The rows of a group lie close to one hidden flat surface of 10 dimensions, which passes through zero. Surfaces can cross.
Some rows, each with its group after it:
[ -5 -12   8 -11  36  20   5  22  20  10   4   4 -23 -18 -11 -21  -1 -12
  -8 -16 -34]	(3)
[-34  27  22 -17 -19 -26   5 -25 -18   1  -7   5  35  24  16  23 -11  19
  24 -31   0]	(0)
[  7   6 -31  -9 -17  -1  34 -23  10 -13   4  38  -2 -52 -85 -48  10   3
  33   7  15]	(4)
[ 13  61  13  19 -14 -37 -35 -11  46  14 -68   5   1  11  29  55  15 -39
  21 -17  18]	(1)
[-41   0  20 -37  13 -13 -11   1  59 -27  -2  54  11  23  17  31   5 -15
 -16  -5 -28]	(4)
[  0 -26   0 -16  15  30 -15  26  -6   4   8 -60 -47  -2 -24 -36 -14  15
  34 -19  -4]	(4)
[ -6  22  12  15 -10 -10  -2 -14  51   2   5  24 -30  10   7 -20  18   8
   1   1 -15]	(4)
[ -9  11  11   3 -14 -22 -13 -20  37   1  29  19 -42  36   6 -17  13  23
   1   2  -8]	(3)
[ 17 -21  -6 -13   3   4  -6   0  -7  -7 -11 -25   4 -15  -5  -4  -1   0
  -5 -13  20]	(3)
[-12 -18 -46  24 -26   5  -3 -24  -9 -13  30  41  24  -5  20  -6  40   8
  10  65  24]	(3)
[ 17  21  -2  37 -31  -3  18  -7  15  -7 -23  11  -3  -4   2  -1   8  -6
  -3  18  17]	(0)
[ -7  20   1  -6 -13 -12 -37   0  19  -7  -2 -10 -20  30   1  25   0  -5
  24   9   7]	(1)
[ 28  -7   3   6  18  -3 -26  30  13  12 -27 -41 -30   0  29  11  -3 -15
  -8 -11  13]	(2)
[  0  68  -3  13 -33 -31   3 -15   2 -22 -23 -13  45 -31   1  -4  -7  12
  22   6  16]	(1)
[  7   0  14  31  20  28  30  22  -3  25 -25 -28   1 -38  33 -40   3   5
  -3 -25 -22]	(2)
[ -2   9  -4 -12 -39 -29   0 -35  -5 -29  -5  -1  35   4   8   7   3  28
   7  -2  39]	(3)
[ -9  10   3  15   8   9 -20 -17  13  18  -6   2  14   3  30  10  29 -14
   5  -5 -13]	(1)
[ 28 -13 -18   2  13   0 -17  44 -12  -8 -45 -36  16 -22  33  38 -12 -31
 -10  14  30]	(3)
[-11  -7 -37 -27  33  -1 -22  35  -8   3   3 -20  -2 -49 -19 -21   0  -7
  53   7   2]	(0)
[  0  41  10   8 -15   0   0 -42 -17   8 -11 -10  46 -13 -14   2   8  -2
  12 -21  -2]	(3)
[ 20 -19  16 -25  -6 -33 -23 -24  29  -8  -7  -1 -18  34  12  21   5   6
 -30 -30  26]	(0)
[  5 -20   6   8  -9  19   2   3 -21  -8   6 -17   3  26  13  17 -10   3
 -22  12   5]	(0)
[  5  11   5  42 -23  27 -13  -6  -9  32 -40 -45 -14  13  34   4  18  -4
  43 -15  16]	(1)
[-11 -20   0 -10   7   8  12   1 -41   5   7 -36  29 -20  26 -27  -5  31
  10 -23   4]	(0)
[  4   8   0 -16  12 -18 -13  27 -20   1  -2 -24  -5   4  -7  16 -29  -1
   9  -2   6]	(2)
[  2  -4 -10 -27   7  -3  -9   6  14  -9  12  -4 -30  -9 -53 -19  -8   2
  22  -4   1]	(4)
[  5  25   5  18  -7  12   9  35   4 -11  -9 -26 -22  -7 -12 -13 -26   0
  10  17 -10]	(2)
[ 27  -3  -8   0  -5   6   2  25 -37 -12  -5 -17  -7  11 -46  34 -37 -24
 -12  24  19]	(1)
[ -2   1   7   9   1   5   7  20  43 -17 -13 -10 -12 -19  36 -32   5  14
  -8   0 -10]	(2)
[-52 -18  -7 -35  34   6 -13  24  34 -14  10  40  14  -6  26  10  10 -12
   8  11 -34]	(0)
[-42 -21  11 -11   2  16  50 -17 -32  -6  20  31  54 -13  13 -22  -1  27
 -10 -15 -27]	(0)
[ 10 -15   6  15  -9   9  42  20 -17   6 -17  -6 -16 -11  -4 -21 -17  14
  -1 -10   9]	(1)
[ 25   3  10 -10   0 -20  -9   9  12   5 -21 -31 -34   5  -8  -1 -14   4
   6 -29  18]	(1)
[ 37 -47   9  14   1  45  11   6   3  13  -6 -14 -62  25 -43  -1  -3 -21
 -29  -8   2]	(2)
[-20  31  31  13   1 -24  45  19  23  -1 -18  32   7  -6  35 -10 -18  16
 -16 -12 -25]	(1)
[ -9  22  15  19  -9  23 -12   3   1  13  21  -8 -40  42 -29   7 -10  -6
  15  13 -27]	(4)
[-10  13  -4  -4 -20  -4 -24 -18 -10  -7  -3  -3  18  27  -3  37   2  -9
  19  10  13]	(0)
[ -8 -19 -41   0 -18  42 -13  -3 -56 -23   6 -14  50  -8 -29  33   1 -23
  26  49  24]	(4)
[ 13  45  -8  23 -21 -22 -26 -21  56   2  15  26 -54  19 -31 -11  21  -7
  17  29   0]	(3)
[ 30 -24  -7 -35   7 -53 -12  -7  62  -9 -25  18 -44 -16 -10 -16  17   5
  -3 -34  40]	(1)
[ 21  11  -6 -14  18 -25  -6  27   2   1 -11 -14 -16 -21 -18   2 -19  -7
   4  -8  10]	(2)
[ 12  18  12   5  12 -19  24  35 -14   2   3 -34 -14 -24   8 -37 -34  29
  -8 -11  -8]	(0)
[-22 -28  -1  17  -7  20  22  -1   5   7  31  17 -27  14  18 -39  14  31
   3  12 -14]	(3)
[  3   1  -6  22  -2  27   2  13 -22   5  -5 -27   3  -8   3  -6  -2  -4
  10  12  -2]	(2)
[-19  47  17   4 -20 -14  16  28 -11 -15   1  -7  -6  18 -14   9 -45  15
  19  14 -11]	(2)
[  8 -16 -13 -18  11   9  -5  16   0 -18   7   0  -9 -11 -37   1 -10 -12
  -5  15   4]	(2)
[ -2  45 -14  17   3 -11 -48 -34  15  19  26   1   8  -1   5  -1  36  -8
  21  19 -12]	(2)
[ -1  -9   0 -22  -7 -22  26 -23   5   4 -30  35  12 -17 -21  -2   8  -1
  14 -36  20]	(1)
[-44 -11  -4 -40   5  30  -8  18  27 -34  -8  12   8  -3 -29  11  -6 -17
  35   4 -21]	(4)
[  0  27   8   3  -3  18   6  47  24 -20 -30 -18 -29  -8 -32   3 -32 -20
  21  12 -12]	(3)
[-28  -9  20   1  -6   3  19  15  -4  13 -39  38   3  38  23  57 -10 -26
   7 -13  -4]	(1)
[ -1 -42  -2 -21   8  12  -3  -4 -14  -6  22   7  -5  20 -15  11  -1  -2
 -21  -1   1]	(4)
[-22  18  12  -8  -8  11   1  24  17 -15 -14   2 -18  17 -24  17 -23 -13
  25   5 -14]	(4)
[ 36   5  -5  -2 -25 -26 -13 -19  -6 -33  30 -18   1  15 -15   1 -13  22
 -41  24  28]	(0)
[  3 -20  28  10  25  15  50  66   1   5 -13  -4 -38   0  14 -15 -43   4
 -35  -9 -28]	(0)
[  0 -21  -3  -2  -8  10   6  -2  -2 -10   3   7  -2   9   0   2   2   3
  -8   7   9]	(4)
[ -3  -1  10  -9  13  -4  10  21   4  -3 -18  -7   7 -11  17   3 -14   0
  -6 -16  -7]	(3)
[ 12  19  -2  -2  12 -38 -35   8   3  15  -6 -36  -3  -5  46   2   3  10
  11 -12  13]	(2)
[-24   9  16  -3 -10  40  10  -4 -15  -5  15 -19  -3  15 -37 -12 -17   7
  21  -7 -28]	(3)
[-21  15   2  21  -4  34   0   6  28   4 -19 -16  -3 -20  20 -29  21   0
  36  -4 -22]	(4)

New rows. What belongs after each?
[-18   2   1 -17   6 -20  14 -29  25   2  -8  54  26 -20   4  -3  24  -4
   0 -23  -5]	(1)
[ -1  -6 -18  31  12  42  10   0   8  14   2   1   0 -38   3 -39  33  -9
  12  15 -19]	(3)
[ 13  28  -7   7   2 -19 -22  -4  -2   7  -1  -9   9  -7   5  12   4  -8
   4  10   6]	(4)
[  9  27  -2   8   5 -22 -22  -1  10  13 -10  -4  -6   1  10  14   4 -11
   8  -2   5]	(2)
[ 16 -38  12 -25 -14  -6   7  17 -39   1 -31 -36 -19  33 -16  35 -39   3
   6 -36  39]	(0)
[ 18 -24   5  38 -10  57  33 -23  14  13   3  11 -32  -6 -36 -41  26  -8
 -16   1 -14]	(2)
[  5  11  -6  19  -5  -3   9   3  15  -8  -1   7   9 -19  18 -16  10   5
 -10  17  -1]	(1)
[ 11  29   4  40 -15  -5   4  19  22   3 -37   2  -9   4  33  17   3 -16
   1  20   6]	(1)
[-13 -26 -18  -6  -5   5   7  -3   6 -17  17  21   9 -11  10 -17  14  14
   3  22   7]	(3)
[  5  13   1 -18  11 -21   4  -2   9 -11  19  22   1 -10 -33  -4 -12  -3
 -18   3 -10]	(1)
[-15  -2 -14   9  25  23  10  32  -6   4  12  -6   3 -36   9 -30   0   0
  10  20 -25]	(0)
[  4  -8   9  30  -5  14  28  20   1  13 -12  -8 -29  -1  21 -25  -4  13
   0  -2  -6]	(1)
[ 16 -10  -1 -13  13 -13   3 -16   6  10 -19  13  11 -20  -8   1  11 -12
 -12 -30  11]	(1)
[ -5 -19   6  -4 -30  -7  31   2  34 -26  -2  32 -36  15 -14 -18  -5  22
  -6   5  12]	(4)
[-20  -9   1  -9  19  26 -17  -5  -1   1  13 -15  24  -5  17  -2  14  -3
   0  -6 -23]	(3)
[ -5  -1  -9  21 -22  12 -17  -3   0 -30   7 -28  36   2  68   2  16  19
 -11  37  12]	(0)
[ 11 -19 -21 -45  -2  -9 -22 -34 -18 -15  25 -25  13 -18 -52 -22   6  18
  22 -20  27]	(1)
[ -4   2  -2 -33  61   2   0  48 -33  14  -4 -13  20 -38 -22  12 -32 -29
   1 -17 -29]	(2)
[ -8  21   3  -6  14   2   5   7  15   2 -34  21  24 -21  -8  22   1 -35
   5  -9 -12]	(4)
[-14   7   4  -1   8  -2 -19  19  40  -9   0  -1 -16   6  30  -1   6   1
   2  12 -15]	(3)
[ 13   8   0   5  -6 -36  12  18  11  -7 -34   6   7 -14  35  12  -8   4
 -10  -1  25]	(3)
[  8  29  -4 -12  43 -14 -87 -29  36  37  33 -25 -26   8   4  -2  39 -18
  13 -18 -25]	(0)
[  9  -1  -4  21 -12   0  25  -1 -31   3 -18  -5  30 -14  24   4  -2   6
  -7   3  17]	(4)
[-10  -5  12  -9  27  20  10  28 -14   5   2  -8   1  -4 -10   2 -22 -11
  -8  -9 -28]	(2)
[ 33  13 -17  23 -16  -2 -25 -17  -7   7  -4 -39  -7 -10  -3 -11  16   1
  11   7  29]	(0)
[ 20  27  19  -1  12 -42  -8   6 -10  22  14 -14 -27  17  -4   1 -26  13
 -16 -19  -2]	(4)
[  6 -45  -2 -12  21  19  13  31  -5  -8   9  -3 -19  -1  -3  -6 -14  -2
 -29   5  -6]	(0)
[ 21 -14   0  30   1  24  41 -17 -28  38 -37   8  12 -32 -11 -14  17 -17
   2 -30   9]	(1)
[ 29 -14 -24 -12   3 -24 -19 -29 -26   6   8  13  23  -5 -20  25  12 -16
 -17   4  34]	(3)
[  5   1 -14   9  -2  13  35  -8 -38  10  10   4  16 -36 -41 -36  -4   8
  15  -2   0]	(0)
[ -3 -15 -26   0   0  11 -12 -29   6   3   0  41  20  -8 -15  19  36 -29
   7  16   8]	(1)
[  4 -13  -7   3  10  13  10   1  -1   0 -11  -8  18 -34   9 -20  13   0
  -2  -9   2]	(3)
[ 33 -25 -13   6 -17 -10  22   8 -26 -11 -24   8   6  -1 -10  26 -13 -11
 -25  13  45]	(4)
[-20  13  21  16 -18   8 -30   9  53 -23 -13  -9  -7  42  72  28  10   1
 -11  20 -12]	(2)
[-21 -19  35 -36  30 -18  16  23 -41  19   5  -6   5  27  13  24 -44  14
 -15 -51 -20]	(2)
[-14   9  14  -4   3  -8  -5   3   5   1   8   3   0  20  17  11  -7   5
  -7  -3 -13]	(4)
[-39 -20   9  -4   0  29  22 -11 -24   2  24   1  25   3  20 -25   4  28
   6  -8 -27]	(4)
[  5   5  -7  23  -2  32  -1  24 -21   1   6 -52  -8 -16   3 -28  -9  10
  16  19  -7]	(2)
[ -2   2   5   6 -15  -5   0   3  14 -12  -3   6  -8  18  14  12   0   4
  -5  12   6]	(4)
[-17  17   9   7   0 -11   1 -12  19   9  16  25  -3  10  14  -7  10   8
   0   1 -20]	(3)
[ -4 -10  10   7   0   6   8  47  -3 -21  12 -23 -19  19  33   2 -32  18
 -24  28  -8]	(1)
[ -3   5   6 -13   8  -6 -14   8 -20   5  13 -28   1  10   1   3 -18   9
   6  -9  -4]	(0)
[ -8   5  10 -11   1   1 -10  -7 -27  -2  27 -11   9  30 -13  19 -18   4
  -9   0 -11]	(0)
[ 17 -12 -10   4   1  11  53  11 -45 -19  18  -3  33 -47 -30 -38 -24  19
 -33  14   0]	(1)
[  9  30 -11  30 -46  -7  -8 -47 -29   5   3  -4  28  14  -8  14  15   5
  17  19  29]	(3)
[  2  -3   3  12  -4   4  28   2  -6   5 -12  11   6 -15   2 -12   1   3
  -3  -6   2]	(1)
[  5 -11   8  -9  30   7 -29  11  27   6   4 -11 -19   8  18   8   9 -16
 -19  -9 -19]	(2)
[-17  -9 -25  17 -25  35  38  10 -16 -20  -1  17  14 -29 -24 -24   2   4
  26  41   4]	(3)
[ 17  23  -9  26   6   6  -4  -7   1  15 -25 -11  22 -34  14  -3  20 -20
   5   1   3]	(3)
[  5 -12   6  17  -9  -3  49   9   5   4 -23   5  -5 -32  24 -43   0  26
  -5 -18   8]	(1)
[ 15   9  16  43 -21   7  28   8  12   0 -24  -6  -7   1  39 -10   0   9
 -25   4   2]	(0)
[  1  17   2  -2  -8 -23 -18  21  37 -21  17 -13 -46  14   4 -19 -14  22
   2  21   0]	(1)
[ -8   9   0  45   9  28  13  25 -18  29  -7   5   0  -1  33   6   4 -17
   3  23 -24]	(3)
[ -2   5 -13  -5   8   4  -6   4 -47   7   7 -35  32 -20   4  -5 -10   9
  17  -2   3]	(4)
[ 30  -8   9  -4  31  -8 -21  12  25  23 -12 -22 -37  -2   8  -4   5 -13
 -16 -28  -1]	(4)
[-17  -9 -13 -11 -11  19   6 -12  -6 -15  17  21  13  -2 -37  -1   5  -2
  14  18  -3]	(4)
[ -7  17  -9  16 -12  27  -2   4 -51  -6  -7  -8  51   6  -6  49 -13 -29
   2  34   0]	(1)
[-28  36  18  24  -5  19  24   8 -23  11   3  -3  19   0   7  -8 -14   7
  16   1 -36]	(2)
[ 18 -29 -48  20 -12   3  25  24 -24 -19 -36   9  43 -56  36   1  12  -9
   1  42  51]	(3)
[ 10   7 -20   8  -4  18 -16   2 -21   4   9 -34 -10 -11 -28 -13   0  -2
  29  15   9]	(4)
[ -1  23   1  15   8   4   1  14  -1  12  -5  10  -4   0  -8  14  -7 -20
   5  15 -16]	(3)
[ -3 -43  17 -29 -12 -23   3 -24  24 -25  -9  12  17  24  47  11  11  25
 -36 -28  25]	(0)
[-14 -12   0  -3  -3  11  14 -28 -12  16  -6  17  21  -5   1  -3  18   1
  14 -24  -2]	(0)
[-22  18  -1   9 -21  -1  -1   1  58 -25 -24  17   0  -9  28 -10  19   4
  21  13  -2]	(4)
[ -6   5  -9 -18 -22  24   0   7  -9 -38 -14 -27  21 -14 -42   4 -18  -3
  25  11  11]	(3)
[-11 -13  -4 -12  12  17 -12 -10  46  -3   4  11 -19 -13  -7 -25  28  -5
  11  -9 -16]	(4)
[  8 -24 -21  31   5  26  14   5   3  12  -6  -1  -1 -32  34 -34  30   2
   1  15   4]	(3)
[  0   9  -3  -3   4 -31 -10  -8  30  -3   2  27   1  -4  23   1  16   3
  -9   6   3]	(3)
[-16  43  26  21 -20 -22  34  41  30  -1  -9  37 -58  33 -14   3 -41   5
  13  16 -21]	(3)
[ 19  -7  -8   7   1  -3  14  36 -41   8 -47 -34  16 -20  22  21 -21  -9
  10  -5  32]	(2)
[-12  35  29  12 -21   3  -7 -23   6   0 -16 -41  20  10  35  -7   3  23
  12 -31  -8]	(3)
[  9  -8   0  24  -6  19  20  20   6   4 -24   9 -20  -1  -7   5  -3 -19
  -2  11   2]	(0)
[ 15 -29 -15   1 -30   2  12  27 -23 -19 -40  -8  -4  11  -4  38 -21 -12
  11  16  49]	(1)
[-19 -14  12 -14  11  -3   9 -13 -12   6  16  10  21   6  22  -5   3  17
 -12 -20 -14]	(3)
[ 13   1  -3   7   2  -3  -2   7  10   1  -6   0 -11  -3   3   0   2  -6
  -6   6   5]	(1)
[ -7  -2   9  24 -46  -2  29   5  44 -26 -19  19 -29  15  23 -18   2  26
   3  17  14]	(4)
[ -8  -3   2  -7  -3  11   7  18   0 -17 -14  17   6  14 -17  35 -17 -25
  -6  16  -5]	(2)
[  4  28 -12  19 -17 -19  -2  23  15 -17 -29   8   6  -6  25  21  -6 -11
   9  32  18]	(3)
[-13  28   2  17 -24  20  47 -12 -29  -7 -34  -4  62 -46  -6 -19  -4   6
  24 -11   1]	(3)
